The rows come from 4 hidden closed curves, with some noise, and rows from the same curve form a group. Each curve winds through 8 dimensions. The rows are also pushed far along 5 directions, which tell nothing about the answers.
Some rows, each with its group after it:
[  8 -13   5  -4  10  12   3  -9  -5  -6 -20  21  22  -1  -4  30   1  -3
   0   7  -4] : K_314
[ -4 -10 -11  10   4  -3   9   7  -6   3   2 -19  -5   8  -6  -4  -8  -2
 -12  15   3] : K_517
[-17  12  -4   9  -9 -11  -6  11   8   0  17 -20 -14 -11  -4 -30   5  -2
  -6   4  14] : K_314
[  7  -5   4 -15  -2  -9  14   1  -9 -10 -16   7  30  17   4   7  -8  -3
   4  -5 -19] : K_314
[  3 -14  -4   9  31 -11  30  -3 -13   3  -5  15  12  10  -5   4  -3  14
  -6   9  -7] : K_350
[ 11 -16  -6  -4 -18  15  37   4  11  23  -7  -3  -5  -1  -3  -8 -20 -10
  20  11 -17] : K_314
[ -3  10   0   6   8  -2  -1  -3  27  -4  -2  -1  -8   9  -1 -11   1  13
 -10 -14  -6] : K_347
[ -6 -13  -2  11   8   0 -29   3 -11  -4   9  11 -18 -24  -1  19  18  -6
  -9  14  29] : K_347
[-15  16 -12   8  23 -10  -8  -2  13 -13  -2   3  -9  15   6 -18   2  22
 -22  -8  11] : K_314
[  5 -15  -2  16  15   5  15  -1  -5   6   4   1   4 -11  -8   7   2  -7
   3  21  -1] : K_350
[ 13 -25 -17 -10 -11  10   7   7  -9  20  -8   8   1 -10   5  12 -14  -4
  -2  11 -13] : K_517
[ -1  -2  -9  -1   5   3 -26   5  12   4   8  23 -21 -13   5  -3  20  16
  -2  -7  13] : K_350
[  4 -24  -7   4  22  -9   6   4 -24  -3  -9  16  13   1  -6  22   4   5
 -14  16   4] : K_347
[ -1  14  12  -3  11  -8 -17 -16  -5 -18  -1  19   7  -1  11   7  12   0
   2 -15  10] : K_517
[ -8   6  -9   3  34   3  -9  -6  10 -19 -11  19   2  21  14   3   3  21
 -12  -7   3] : K_347
[  3  12  11  -6 -34  -8  30   7 -14  16  21 -34   8  -3 -10 -33  -9 -19
  27   5  -9] : K_314
[-10   0  12   2  -9   5  -9  11  -5 -15  11  -8  17 -14  -4  -3  15 -16
  10  15   6] : K_314
[ 12  -5   8  -9  -4   4   5 -10  -3  -2 -17   4  11   6   5  23 -16  -7
   0  -8 -17] : K_347
[  7  -2  -1  -7 -21   4  -4  -2  10  15   4  -1 -19 -12   2  -2  -1 -10
  14  -7   4] : K_314
[ -3   2  -3   5   1   8  -6  -6   4   9   2  -4 -14 -11  -3   2  -2  -6
  -2   5   9] : K_347
[  7  -5 -12   6   4  16   3   5  -5   2   3   3   4   5   1   2   5   9
   2  14   6] : K_314
[  6   3  10 -10 -21 -20 -15  -1 -17   1  14  -6  16 -15 -11  -2  23 -21
  11  -3  12] : K_350
[ -7  19  14 -13 -14  -5 -34  -5   5 -19  -3 -10  10   0   4  12   7 -12
  -5 -22   2] : K_517
[  8  -4   3  -3  12  -8   7 -14 -12 -10 -14  -4  25  15   0  19  -8  -8
  -9  -3 -10] : K_350
[ -8  15   8  -4  -5 -14   9   4 -15  -5  21 -18  11  10   0 -21   7  -7
  16  -3   5] : K_347
[ -6   9   4   8  -6   6 -11   6   2   8  26  -4  -8 -27  -6 -16  20  -2
  11   8  14] : K_350
[  4 -22 -10   0  -9  -5  35  12   1  27   3 -16  -7  -2 -14 -24 -13 -14
  13  21 -16] : K_314
[  7   2  -2 -10   6  -7 -22 -17   3  -7  -8   4  10   6   4  12  10 -13
  -2 -13   4] : K_350
[ -4 -11  -3  16  11 -13  38  -1 -13  10   4   2 -11  -6  -7  -6 -12   2
  -4  16  13] : K_517
[  3 -18 -16   0   5  13 -13  -2  -1   0  -9  -1  -1   6   2  33  -4  -2
 -18   5   9] : K_347
[ 11   4  15 -17  -7  -3  13   0   7  10 -10  23   6  -1   5   1 -12  17
  10 -24 -40] : K_347
[-10  11  12   4   5 -21  11   5  -7  -4  13  -5 -11   4   6 -27  -3   3
   9  -7  -8] : K_347
[  7  -3  -8  -7   6   5   1  -2  17   5 -18   5  -4  13   9  -7 -16   9
  -5  -9 -30] : K_517
[-20  21   3   4   0 -11 -26  -4   6 -13  18 -25 -13   1   1 -21  11 -14
  -2  -7  20] : K_314
[-11   5  -9  11   5   9 -18  -4   9  -6   3  -5 -15 -12   8  -6  -3   0
 -14   7  14] : K_517
[  1  -1  -6  -2  -6 -11  18   7 -20  16  12 -13   3   4 -10 -11  -4   4
  -1   5   0] : K_350
[  2  -5  -6   0  -4  -3  -1   2  -2  10   6 -12  -5   0  -9  -3   9 -11
   6   6  12] : K_517
[ -1   1   8   7  -6   0  19  13  -7  -4   1  -9  10   2  -1 -13 -13  11
  -4   9 -22] : K_314
[-12  -3  -2   0 -16  -8 -20  10   3   5  14  -3 -19 -25  -5   1  16 -10
  -1   0  27] : K_517
[ -3  -5 -19   2   5   4   6  -2   4  17   8  -3 -23   4   1  -3  -1  -1
   3   4  20] : K_517
[  4  -3  -8  -4   7   9   3   8   0   2  -3   6   7  12   7  -5  -5  17
  -4  -1 -19] : K_350
[  6  -2  13  -2  23 -17  15 -18 -41 -12  -5   4  28  20  -4  39  -6  -1
 -10  -8   1] : K_350
[-12   6   7  11   8 -16   7   2  -4 -15   4  -9  -2   9  -5   3   3  -1
  -6  -1  19] : K_517
[  1   8   9   2  -9  -7   7  13   1   6  15  -9   0  -5  -3 -37   6   4
  15   3 -18] : K_314
[ -4  15   7  -6  -5  -5 -13  -6 -23  -9  17 -19  12   7   1   8   7 -11
   1  -9  13] : K_350
[  9  -5   7   1   3   7  12  -5  13   8  -5   9   6 -10   1  -3  -4  -5
  13   1 -23] : K_350
[ 18   5  23  -8 -11  -3  13 -13  -7  -6 -17   6  27   2  -3  11 -10  -7
   9  -9 -26] : K_314
[  4  11  -2  -3  25   0 -19 -25  11  -6 -16  18 -10  11  12  10  -3   8
  -9 -21  -1] : K_517
[  9   1  15  -6  -3 -17   0  -3  -8  -9  -4  -5  16  13  -1   5  -3  -3
  -2 -16 -22] : K_347
[ -4  15  24  -6 -34 -12 -13  12   9 -14  18 -12   7 -16   2 -16  14 -16
  19 -15  -4] : K_347
[  9  -3  14 -10 -11  -9  -1  -7 -31  -7   6  -6  21   3  -4  33   5 -18
   6  -7  11] : K_347
[-11  10  11   1 -21   4   2  13  10  -1  10  -6  -9 -18   1  -6  -4   1
   5  -2   1] : K_517
[  7  13   2  -5   4  13 -28 -14  26  -2  -9  15  -9  -6  13 -11   5   3
   7 -14 -15] : K_517
[  1  -4   5  -3 -17  -4  32  21   3  15   5 -10  -5   0   2 -26 -25  10
   7  -1 -42] : K_347
[  7 -11  -2  -1  13  -9  25   2   5  14  -2  15   1   2   0 -14  -3   8
  11   0 -22] : K_350
[  6 -23  -6   3  -1   6  -4  -6 -22   6 -11   2   3 -10 -13  56  -3 -11
 -21  12  23] : K_517
[-20   9   4   6  -6 -10   0   4 -11 -11  22 -23   2  -4  -5 -11  10 -19
   4   9  31] : K_314
[ -1 -12  -8   3 -16  -3   1  16  -5  22  14  -8 -11 -24 -11  -8   3  -3
  -2  13   4] : K_350
[-13  24 -12   2   5 -16  -2  -4  28   1   7  -7 -28  15   7 -46   3  11
   0 -17  12] : K_350
[ 19 -16  -2 -16   1  22  -7  -2  11  12 -23  36  -5  -2  14  33 -14  19
  -1 -17 -34] : K_347

New rows. What belongs after each?
[  1   3   8   2   7 -12  14   2 -11  -6   8   3  11  12  -3   2   5  10
   4  -7  -1] : K_347
[ -3 -14 -18   4  34  -8 -11  -2   5  -3 -13  23  -8   9   5   3   9  14
 -15   5   6] : K_347
[  4   3   5  -1  -4  -9  43  -3  -3  19  -4  -2  -6   7  -5  -9 -29  13
  -1  -8 -22] : K_350
[  9  -6  -5  -3  -2   6   7 -10   2  15  -3  11  -3 -13   0   1  -2  -6
   8   4   2] : K_517
[  8  -2  -5 -13  -5 -12 -15  -5   5   7  -4  11   3  -4  -1  -3  14  -6
   3 -11   2] : K_350
[  6 -17 -17   3   0  -6  21  12  15  22  -4   0 -26   7   2 -25 -17  11
  -1   2 -21] : K_314
[ -8   1  -7  -5   0  -6  -7   5  13   2   4 -10  -3   2  -2 -28   5  -8
   5   2  -4] : K_314
[ -6  29  10  -8   3   4 -38 -14   4 -18  12  -4   8   9   5  15  20   1
  -2 -28  18] : K_347
[ 14 -11  12  -8 -24   9   8  -2 -14   4 -10  16  20 -28   2  24 -10 -12
   6   7  -9] : K_517
[ 14 -20  -5   4  19  -3  10 -10 -25   9  -7  11   1   7  -2  28  -8   3
 -10   6   0] : K_517
[  0  10  11   9 -23  -5   0  -4   3  14  23 -17 -23 -28  -6 -23   7 -22
  21   5  15] : K_517
[  4   6  13 -14 -20  -1  -6  -2  -4   8   8   7  -1 -20   4  -2   6 -16
  24  -7   0] : K_347
[  3  -2   3   9  31  -3  10  -6  -1  -9  -8   6  16  13   3   0  -4   8
  -6   2 -19] : K_350
[  0 -20  -3  -1  -7  -3 -12   9   6   6  -1  14  -7 -23  -5   6  13  -8
   0  10   7] : K_314
[ -5  11  22   4 -19 -25  43   7 -22   0  19 -28  20   2 -16 -13  -7 -11
  10  -1  -2] : K_347
[  0  -4   5   0  11  -9  -6  -4 -24 -11  -2  -1  10  12  -1  36  -5   5
 -21  -9   5] : K_347
[ -4   7   6  -6  -1  -4 -26  -2  -3 -12   4   1  -1   0   6  20   5   3
 -12 -20   4] : K_347
[ -3 -11 -13  18  19  -3  27   5  16   7  -9   2  -6   2  -9 -16  -8  12
 -11  18  -3] : K_347
[ -2   4   8   7  10 -14  29   0   0   3   6   6   7  -2  -4 -21   0   7
   9   1 -10] : K_350
[ -3   0   3  10  27 -10   9  -4 -17 -10  -7   3   4  14   2   8 -12  17
 -22   1  -9] : K_517
[ -4   6  -8  12  26 -16  -6  -4 -14  -9   5 -14  -1  25  -1 -11   3  11
 -20   2   6] : K_314
[ -6  -1   1  11  -6  -6  14   5 -18   6  17 -25   9 -11 -16 -14   6 -17
   6  24  17] : K_347
[  0 -10  -2   4   0  -1 -13   3  12   0  -7   7 -13 -15   2  -4   0  -4
  -4   5  -5] : K_347
[  8 -18  -7   6  13 -11  31   4   2  17 -10  14  -7   0  -3 -16 -13  12
  -1  10 -21] : K_517
[ 13 -20 -20   8  23  20  -4 -10   9  13 -17  20 -12  -1   2  17  -6  11
 -13  13  -1] : K_517
[  0  -8  -8  -3 -11   9 -25   9  -1   3  11  12  -3 -23  -2   9  25  -4
   3  10  26] : K_314
[  4   2   7 -10   4  -6 -10   1  -5  -8   0   8   6   9  10  -4   3   1
   9 -11 -18] : K_347
[  2   8   4  -4   1   0   4   5  -3   8  15  -4   1   3   5 -17   1   6
  13  -6 -19] : K_350
[ -1  -4 -12  -2  -3   1  -4   4  -1   7   6  -5  -5  -4   7 -16  -3  -4
   0   7  -1] : K_517
[ -2   1   6   3   8  -8  12 -11 -19  -7  -9 -12  12  14  -7  25 -13  -4
 -16  -2   6] : K_517
[  5  -8  -3   2  16   1  -3   1 -24   2  10   1   5   9   0  15   4   7
  -5   4   0] : K_350
[  6  -2   4 -22  -1  -8 -32  -6  23  -4 -19  34   2 -10  14  14   5   4
  -4 -31 -23] : K_350
[ -5 -10 -24  12  29  -3  14  -4  16   1 -12   0  -9  20   2 -19  -6   4
  -8  15   6] : K_347
[  9  24  21 -18  -1  -4 -18 -25  12  -8 -15  16   4   4  15   1  -6  -1
   9 -37 -25] : K_517
[ 4  2  7  2 -3 14  2 -7  4 -2 -9  4  7 -5 -3 19 -2 -3  2  1  4] : K_517
[ -6  17   6  -4  -2  -1 -28  -7  18  -2  11 -10  -9 -11   8 -14   7  -9
   5 -17  -7] : K_350
[ 15 -12  14  -8 -29  12 -16  -2 -23  -6  -1   2  34 -26 -13  54  16 -24
   2   7  18] : K_347
[  5   0 -13  -1  14   8 -19 -15  14  12  -2   6 -17  -2   0   5   7   0
  -5  -6   8] : K_350
[ -8 -15 -24   6   6  17  19  15  49  19 -16  14 -38  -3   8 -29 -24  19
  -5   8 -23] : K_314
[  6  -2  11   5  17  -6   2  -2 -11 -10  -2   5  23   5  -2   3   4   5
  -3   3 -17] : K_350
[ 10   2  31  -5 -41  -1   6  15 -21  -6  17 -17  35 -18 -12  15   6 -12
  12  -2 -16] : K_347
[ -7  20  24  -6 -23 -22   2  12   2  -8  18 -10  11 -11   2 -44   8 -11
  25  -8 -20] : K_347
[ -2  17  15   0 -18   8  -7   7  14   0  16   5  -5 -25   8 -29  10   1
  24  -3  -9] : K_517
[-15  11   9   9   0 -21  14   0 -17 -18   9 -26  16   7  -5 -14  -2 -16
  -2   8  13] : K_347
[ -1  -8 -12   9   9   0  34  10  -3  12   6   1  -8   9  -3 -18  -6  12
   7  14   3] : K_314
[  0  -3  -7  -5  -8   6 -10   7   3   8  13  11  -6 -14   1  -1  16   4
  10   0  11] : K_350
[  5  -6  -6  -2  -8  -8  27  11  11  24   5  -7 -10   4  -7 -20 -10   9
   3  -6 -21] : K_347
[ -4   9  -9   5   6   3  12  -3  10   9  11 -13 -13  14  -2 -10  -2   8
   0  -6   8] : K_347
[ -3  16   9   5  29 -23  -9 -13 -15 -24   6  -6  17  28   4 -10  14   2
  -4 -11   1] : K_350
[  3  -3   5   5 -15   3   0   9  10   3   8  -6   1 -12  -8   4   6   2
  -1   0   0] : K_347
[-14  28  -6  11  14  -8  -2 -11  19  -3  19 -27 -15  22  -2 -34   9   3
   0 -13  18] : K_347
[ 12 -19   3  -4   5  -3 -21  -9  -1  -4 -16  28   3 -12  -2  41  12  -4
 -10  -6  11] : K_347
[  4 -20 -17  -4   7  -9  -9   3   8  12  -9  22 -11 -12  -2   7   6   6
 -13   0   3] : K_350
[ -6   9  -9  12  17  12  -9  -9  -2  -2  11   2 -16  -2  10  -4   1   5
  -3   5  19] : K_517
[  6   2   6   2  -2  10 -37   0 -12 -17  -1  11  15 -12   3  27  18   8
 -14   0   9] : K_314
[  6 -12 -14  -8   2   3  22   6   1   7  -9   0  13  20   2   5 -11   9
  -2  -1 -12] : K_347
[  2 -14   1  -1 -10   5   4   4 -16   2  -4  12  15 -25  -3  23  -3  -4
  -7  13   6] : K_517
[  3  -5 -13  -1  -4   2 -11   4 -14   0   4  -1   1   2   3  14   5   4
  -9   3  18] : K_314
[ 13   2  -8 -11  10   4   6 -16  35  19 -21  24 -29   8  16 -18 -20  14
   8 -24 -34] : K_517
[-16   1   5  19   8  -3  12  13 -11 -15   9 -19   4   2  -5 -10  -4   2
 -11  18   6] : K_314
[ -5 -11 -28  14   7  15  18   7  23  22  -4  -2 -32  -8   4 -24 -22  12
 -12  18  -4] : K_517
[ -9  30  30   5   5 -20 -10  -9 -13 -23  17  -9  16   3  -5  -9  23  -7
  11 -13  14] : K_517
[ -9  10   3   2 -21  -6   9   4  17  10   7 -22 -19  -8  -6 -22  -8 -13
   8  -4   1] : K_517
